There are 10 hidden switches. A switch that is on adds its own fixed numbers to the row, and there is some noise. The rows also spread widely along 14 directions, which tell nothing about the answers.
(in the rows, 128 means zero)
Known rows, each followed by its switches (1 for on, 0 for off):
[ 88 134 139 141 116 116 150 139  88 126 129  87 156 146  95 138 124 168
 166 136 130 136  40  98 124  86 129 138 136 138  99 158 152 160 160 110]
0 0 1 0 1 1 0 1 0 1
[156 127 147 164 123 116 122 173 137  81 126 144 114 174 109 143 123 135
 163 133 135 112 148 103 127  97 131  75 145 119  74  87 175 132 117 135]
0 0 0 1 0 1 0 1 0 0
[ 92 146 114  77 108 126 156 107  95 164 148 121 113 152 121  80 157 130
 110 123 153 137 121 134 127  68 139 144 140 107 150 139 111 157 115 112]
0 0 1 0 1 0 0 0 0 1
[132 149 130 124 115 101 144  87  97 157  62 116 163  98 151 128 114 115
 140 133 122 103 110 115 116 138 151 158 117 149  53 163 159 141 122 111]
0 0 1 1 1 1 0 1 0 0
[129 141 150 135 132 154 112 109  93 149 147  90 131 117 145 140 106 129
 159 171 109  96  68  88 137 145 171 125 149 126 144 129 128 131 145 133]
0 1 0 1 0 0 0 0 0 1
[102 160 140 132 136 145 112 151 128 117  96 121 104 175 127 149 149 142
 137 139 182 143  99 134 131 150 124 109 112 118  95 135 182 134 143 143]
1 0 0 0 1 1 0 0 0 0
[139 216 173 138 118  94 187 177 123 135 148 123 124 161 165 124 177 120
 148 116 108 120 109 105 137 133 130 110 141 147  48 151 150 104 145  94]
1 0 0 0 1 1 1 0 0 1
[131  55 135 109  96 123 115 118 131 126 136 139 127 141 116 115 112 100
 158 121 126 115 134  84 103  60 187 122 109 127 127 105 118 196 102  90]
0 0 1 1 0 1 0 0 1 1
[143  98 102 104 131 167 210 143 126 139 128 194 137 102 110 111 131 112
 140 105 144 122 135 112  76  75 149 190 138 126 193 121  99 166 146  86]
0 1 1 0 1 0 0 0 0 0
[110 113 143 113  90 139 122 119  95 136 130  91  75 196 155 102 157 112
 110 159 113  96 127  91 152 135 162  93 175  83 122  84 155 184 153 104]
0 0 1 0 1 0 0 1 0 1
[131  91 192 128 116 163 115 144 102 103 174 106 102 150 112 155 122 141
 117 166 109 113  64  79 137 131 187  77 123  85 145  98 150 147 140 102]
0 0 1 0 1 1 0 1 0 0
[109 161 158  88 106 120  69 114  69 149 135 120 103 153  94 103 162  69
  84 179 135 108 134 109 145  97 198  93 125  53  97 117 153 193  69 129]
0 1 0 0 1 0 0 0 1 1
[147 130 107 137 152 122 175  78 106 126  92 158 176 125 160 114  72 141
 147 128 141 120 112 114 108  85 139 159 134 178  65 164 133 132 132 116]
1 1 0 1 0 0 0 1 0 1
[124 134 130  60  79 120 166 133 108 205 146 120 112  88 157  76 160  55
 154 127  74 100 132  64 105 105 193 180 155 109 149 120 119 190 120  75]
1 0 1 0 1 1 0 0 0 1
[125  99 115 124  98 127 116 112 122 145  93  79 118 162 141 133 122 129
 173 166 120  89 119  76 116 139 143 111 175  97 125  99 157 157 139 135]
0 0 0 0 1 0 0 0 1 1
[115 134 113  88 101 155 150 115  95 169 111 117 113  93 111 118 142 104
 128 154 136 104 120 100 123 117 147 162 125 105 168 111 154 187 151 120]
1 0 1 1 0 1 0 0 0 0
[104  72 115  68 120 187 146 104 106 135 135 101  78 148 151 132 102 148
 106 169 147 123  92  93 114 149 182 127 117  81 179 104 162 178 170 112]
0 1 1 0 1 1 0 1 0 1
[102  94 161 138 109 136  98 134 105 110 132 137 128 187  85 129 164 112
 141 127 187 129 100 116 107  87 180 105 113 101 129 124 101 197 105  92]
0 1 0 0 0 0 0 1 0 1
[118  82 106  95  82 141 222 106 120 137 129 142 128 186 130  99 173 156
 135 118 162 100 132 102  91  80 113 133 161 108 162 111  88 174 157  68]
0 0 1 1 0 0 1 0 0 1
[ 95 149 105 152 131 124 194  94  80 143 103 108 163 133 114 106 116 173
 135 115 144 133  80 132 140  67 110 173 149 176 125 169 114 156 181 106]
0 0 0 0 1 1 0 1 0 1
[112 128 112 125 106  84  92 134 160 141 133  83  81 132 170 101  94 107
 160 107 102 148 171 135 157 101 139 117 133 167 112 111 160 140 138 154]
0 0 1 0 0 0 0 0 1 0
[126 136 178 155 129 122 177 126 109  91  99 149 162 168 118 159 146 131
  98 119 162 127  87 118 123 108 149 105  73 146  47 169 133 165 146  67]
1 1 0 0 1 1 0 0 1 1
[142  86  92  98 118 145 174 126 130 135  92 154 133 158 118 120 126 127
 178 138 155 100 134  70  70  83 146 151 159  95 142 101 143 160 116 116]
1 0 1 0 1 1 0 0 1 1
[141 143 142 142 119 127 152 173 158 117  90 158 107 167 166 139 168 102
 153 100 149 126 143 120 108 184 142 131 107 155  80 128 153 147 162  94]
0 0 1 0 0 1 1 0 0 0
[166 152 180 164 116  83 123 162 133 102 151 109 136 109  94 166 119 114
 156 142 109 104 137 113 131  89 169  83 114 126  95 112 151 115  98 130]
0 1 0 0 0 0 1 1 1 0
[135 125 168 161  93  88 154 116 119 141 110 126 181 126 122 131 159 110
 175 104 116  92  99 100 109  93 145 129 133 156  92 150  79 143 114  71]
0 0 1 1 0 0 0 0 1 0
[158 134 181 152 157 164 164 156 106  73 126 210 135 161  86 169 149 103
  95 131 177 116 111 129 117 102 182 113  64 124 101 131 130 162 131  75]
0 1 1 1 1 0 1 1 1 0
[123 119 170 135 153 169 107 110  81 111 137 172 140 177 124 122 133 112
 115 147 155 119  66 104 124 110 185 117 111 124  94 143 118 166 113  96]
0 0 1 1 1 0 0 0 0 1
[158  90 130 105 110 143 199 125 134 131 100 162 121 165 156 125 157 114
 150 112 154  87 163  90  74 131 173 131 148  95 124 100 111 152 119  71]
0 1 1 0 1 1 0 1 0 1

New rows, each followed by its switches (1 for on, 0 for off):
[117 144 124 108 118 119 138 109 121 126 130 129  82 193 172  92 135 133
 113 133 145 128 145 127 145 106 125  93 156 119  86 111 153 129 125 128]
1 0 1 1 0 0 0 1 0 0
[111  96 128  87  96 150 139 138 100 150 152 115 116 122  96 116 133 114
 154 149 120 110  98  78 111  76 169 142 135  96 163 106 142 192 130 104]
0 0 1 1 1 1 0 0 0 1
[123 186  94 119 131 123  86 134 125 155 102 113  62 166 169 101 136  91
 154 139 155 123 187 142 150 155 155 130 155 130 111 101 176 141 128 175]
0 0 0 0 0 0 1 1 0 1
[120  93 118 115  98 124 204 145 126 135 142 147 123 153 125 106 148 109
 148  98 135 124 142 105 103  50 150 149 134 139 148 118  96 201 156  54]
0 1 0 1 1 0 0 1 1 1
[132  94 156  97  82  98 150 104 138 146 143 125 111 172 168  90 172 102
 137  89 134 112 155 110 107 102 189 110 134 119 112 118  73 152  87  62]
0 0 1 0 0 1 0 1 0 1
[134  62 161 115  98 106 122 138 157  96 111 141 128 161 121 155 127  98
 150 110 161 130 135  95  87  92 199  99  63 122  76 119 142 191  95  76]
1 1 1 0 0 1 0 1 1 1
[ 77 186 109 116  88  90 189 173 108 158 107  75 133 158 120 129 168 150
 182 134 132 125  79  90 125  93  77 137 148 133  70 151 191 160 175 112]
1 0 1 1 1 1 0 0 1 1
[113 180 151 120 145 122 124 118 115 138 156 142 114 175 160 105 150 135
 147 101 170 148  98 149 131 102 162 122 102 163  96 167 100 107 107 115]
0 0 1 1 0 1 1 0 0 1
[148 136 128 118 158 146  92  94 121 144 122 171 111 108 145 108  93  81
 133 120 156 130 158 141 126  98 203 144  94 154 139 130 110 136  88 137]
0 1 0 1 0 1 0 0 1 0
[113 126 126 102 133 182 211 159  94 128 149 172 120 145 128 119 146 124
 127 124 147 133  79  87 105 101 152 171 119 132 151 137 129 198 187  67]
1 1 1 1 0 1 0 1 0 1
[143 137 182 129 112 120 162  73  94 132 144 114 128 140 148 124 146 118
  79 121 127  96 134 135 160  98 183 105 107 133 109 126  95 135 116  72]
0 0 1 1 1 0 0 1 0 1
[161 176 126 135 121 103 168 105 123 151  92  77 128  93 144 153 115 154
 157 142 118  82 153 128 134 143 133 126 154 120 112 110 165  67 120 160]
0 0 1 0 1 1 0 1 0 0
[134 117 110 132 105 112 152  75 104 138  79 111 112 162 127 106 126 125
 131 134 153  90 171 125 137  82 159 126 147 122 123  96 135 162 127 119]
0 0 1 0 1 1 1 1 1 1
[121 115 177 124 117 133 124 186 144 107 137 143 121 174 110 166 184 102
 157 107 173 134 104 112  91 132 182 111  77 111 102 131 131 164 106  75]
0 0 1 0 1 0 0 1 0 1
[153 122 183 146 122 108 115 126 138  99 158 133 116 165 178 122 109 114
 121 135  90 120 121 101 152 119 157  67 129 149  53 121 143 123 121 104]
1 0 0 1 0 0 0 0 0 0
[169  84 152 143 138 152 163 108 104  71 127 193 163 142  71 135 105 154
  95 145 151 107 116 110 110  64 155 107 109 111 120 111 126 151 115 107]
0 0 1 0 0 1 1 0 0 0
[164 125 116 110 118 160 187 134 122 136 111 160 114 145 145 126 159 124
 143 141 139  81 154  92  97 152 142 130 165  91 150  90 128 134 136 104]
0 0 0 1 0 1 0 1 0 0
[125  87 136 157 109  80 155  71 138 109  95  93 167 147 148 132  79 166
 147 103 138 130 115 128 129  72 132 117 113 184  62 150 127 135 135 106]
1 0 1 0 0 0 0 1 0 1
[125 160 156 111 125 172 124 160  98 147  99 172 110 121  93 159 196  64
 136 136 196 103 120 123  93 165 202 160  71  99 153 129 132 190 123  94]
0 1 1 1 0 1 1 1 0 0
[121 115 138 167 132 132 145 121 123 132 104 132 125 101 144 127  90  83
 138 102 114 136 124 125 157  86 161 172  94 212 132 139 128 196 188  88]
1 0 0 1 1 0 0 1 1 0
[150 125 133 120 131 166 126 140 108 117 153 158  54 207 178  86 129 100
 138 161 103  96 137  65 142 121 165  90 199  94 121  65 161 154 145 124]
1 0 1 1 0 1 0 1 1 0
[102 106 107  99  90 109 193  83  88 133 106 114 160 156 111 109 124 181
 123 151 147 116  81  95  96  72 105 116 149  99  97 154 131 161 133  98]
0 1 0 1 0 1 0 1 1 0
[ 72 181 142  90 140 145  98 126  81 152 184 102  95 119 104 109 130 124
  92 131 160 168  84 156 164  86 180 135  76 132 156 159 133 160 127 140]
0 1 1 0 0 1 0 0 0 1
[ 86 164 123 109 124 124  71 149 115 147 165  66  76 124  88 140 120 124
 164 135 165 150 121 144 162  70 170 122  89 130 167 112 165 153 112 176]
0 0 1 1 0 1 0 1 1 1
[ 91 127  98 125  92  84 142  85 111 131  74  90 145 164 102 116 139 152
 111 128 172 126 149 148 140  77  99 114 118 127  92 138 144 175 132 130]
0 0 0 0 0 0 0 0 1 1
[122 106 180  96  93 107 159  98  98 129 132 123 153 126 124 139 153 110
  84 126 136 113 101 104 108 116 202 116  64 112  91 160 104 180 104  47]
0 1 1 0 0 1 0 1 1 1
[112 115 116 100  97 134 190 138 120 128 165 121  83 182 149  88 149 162
 133 125 124 124 128 103 134  87 110 104 178 109 146  98 134 141 163 103]
0 0 1 1 0 1 0 1 0 0
[123  97 119 114 117 140 165 109 118 120 105 134 119 140 158 110  99 137
 117 131 122 131 108  98 121 122 139 140 130 142 103 131 161 169 170 104]
1 0 1 0 0 1 0 1 0 0
[112  72 180 161 131 158 128 121  90  97 138 150 158 171  99 137 115 143
 156 143 144 128   8  80  92  89 178 124 130 130 130 157  94 175 149  75]
0 1 1 0 1 0 1 1 0 0
[168 130 133 107 112 130  95 106 135 147 104 146  95 140 136 113 152  72
 141 133 160  84 210 127 113 131 206 118 125  98 140  82 122 143  66 134]
0 0 0 0 0 1 1 0 0 1
[129 156 166 178 134 113 118 191 157 103 107 140 126 121  96 185 137  95
 191  96 173 138 121 136 125 102 162 127  55 188  93 132 158 159 147 116]
1 1 1 1 0 1 1 0 1 0
[196 116 151 152 131 150 123 109  71 109 134 169 133 152 112 108 103  89
 148 186  85  48 134  45 130  79 204 105 186  95 110  68 143 163  99 115]
0 0 1 1 0 1 1 1 1 1
[ 82 152  99 144  90  97 189 164 121 138 102  84 142 133  88 133 161 165
 167 110 150 135 109 129 124  94  67 153 148 146 128 140 154 164 186 122]
0 0 1 0 0 0 0 1 0 0
[160 113 140 112 143 122 136 151 145  97 159 137 113 164 155 141  84 147
 176 146 120 129 107  82  93 114 179  92 124 120  80 121 166 104 108 131]
0 1 1 0 0 1 1 1 1 1
[154 153 146 154 132 117 141 121  98  93 128 154 136 129  57 136 121 132
 113 143 171 107 154 147 149  31 141 105 109 125 112 102 155 141  93 144]
1 0 1 1 0 0 1 1 0 0
[115 130 192 128 100 127 124 180 106 142 173 114 114 140 115 132 160  82
 189 134 106 115  57  61 106  94 211 127 129 120 130 126 125 182 132  73]
1 1 1 0 1 1 1 1 0 1
[136 117 130 118 108 130 221 140 117 109 133 131 164 123  95 148 131 176
 120 134 136 118  98 102 102  94 115 132 108 128 123 140 139 151 165  91]
0 0 0 0 0 1 1 0 0 1
[155 161 187 125 151 152 131 195 121 117 209 140 114 139 149 160 136 113
 179 137  96 120  63  70 117 138 202 110 112 129 117 132 132 100 118 101]
0 0 1 1 0 1 0 1 1 1
[116 112 169 142 100 115  48 141 118 126 129  93 109 146 115 145 128  92
 163 157 112 109  98  89 140 125 176  87 116 118 100 108 161 173 116 132]
0 0 1 1 0 0 0 0 1 0
[143  58 177 132  92 122 111 148 145  86 137 132 124 196 126 153 134 130
 179 143 138 106  93  66  89 111 185  70 112 108  75 102 142 167 106  79]
0 0 1 1 0 1 1 1 0 1
[110 104  87  92 113 151 180 155 130 148 131 108 139  91 104 144 103 148
 203 140 144 137  79  88  78  92 137 197 121 138 192 136 152 167 172 125]
1 0 1 0 0 0 1 1 0 1
[154 174 142 132 115  69 162 115 113 146 120 121 157 105 164 110 121 107
 149 106  92 106 146 115 135  97 157 135 128 173  32 151 140 121 103 104]
0 0 1 1 0 1 0 1 0 1
[118 157 125 145 164 174 165 136  81 114 173 174 101 153 114  87 118 119
  94 110 138 144 121 135 170  52 157 150 130 162 167 122 106 177 177 112]
0 1 1 0 0 1 0 0 1 1
[147  77 142 116 101 139 149 158 161 116 120 139  49 206 178 122 151  77
 162 121 141 102 176  80 108 128 199  99 136 106 133  61 147 190 154  76]
1 1 1 0 1 1 1 1 1 1
[177 110 168 189 111 109 133 133 110 103 114 133 163 143 111 139 118 112
 184 140  99  76 118  68 115  98 176 110 164 139  87 103 122 152 121  99]
0 0 0 0 0 1 1 1 0 1
[108 103 105  88 108 126 163  59 101 133  92 125 125 163 125 108 125 159
 102 141 178 119 123 124 115  78 131 120 118 107 119 133 133 157 116 114]
1 0 1 1 0 1 0 1 1 0
[132 150 142 144 121 101 110  75 103 118  82  77 148 162 116 163 106 159
 136 177 159  90 111 119 147 105 129  73 123 109  58 127 181 112 100 159]
1 0 0 1 1 0 0 0 1 1
[141 170 143 129 155 134 167 176 146 101 135 161 118 137 135 158 135 120
 120 103 160 154 135 144 125 135 156 134  51 166  91 152 153 141 155 106]
0 1 0 0 0 1 1 0 1 1
[165 113 114  98 106 131 209  67 111 153 103 122 133 142 169 105 120 154
 128 156 119  69 149  87  99 125 152 121 184  89 129 107 121 114 129 107]
0 1 0 0 1 1 1 0 0 1
[140 133 139 146  96 146 123 136  82 137 126 123  96 154 105 102 164  96
 141 164 110  68 150  84 147 106 153 106 203  85 152  64 140 181 137 121]
0 0 0 1 0 1 0 1 0 0
[150 132 120 159 159 176 174 107 103 101 115 170 104 199 164 110 114 163
 133 134 158 102 124 115 132 123 129 108 184 131 119 103 128 113 166 124]
0 1 1 1 0 1 0 1 0 0
[132 155 117 103 129 132 178 134 132 155 116 168 101 156 187  91 164 108
 151  93 147 129 141 123  96 152 154 164 143 146 127 140 107 124 141  91]
0 0 1 0 0 1 1 1 0 0
[134 137 208 164 114 179 125 123  70 136 160 108 128 130  79 160 167 100
 133 172 133  71  64  87 152 103 199 114 128 106 195 101  95 176 150  86]
1 0 0 1 1 0 1 0 0 1
[174 156 183 176 135 111 131  79 103 123 113 113 159  79 118 154 102 115
 115 136 105  81 131 125 164 100 178 111 103 159 104 127 122 104 107 125]
1 0 1 0 0 1 0 0 1 0
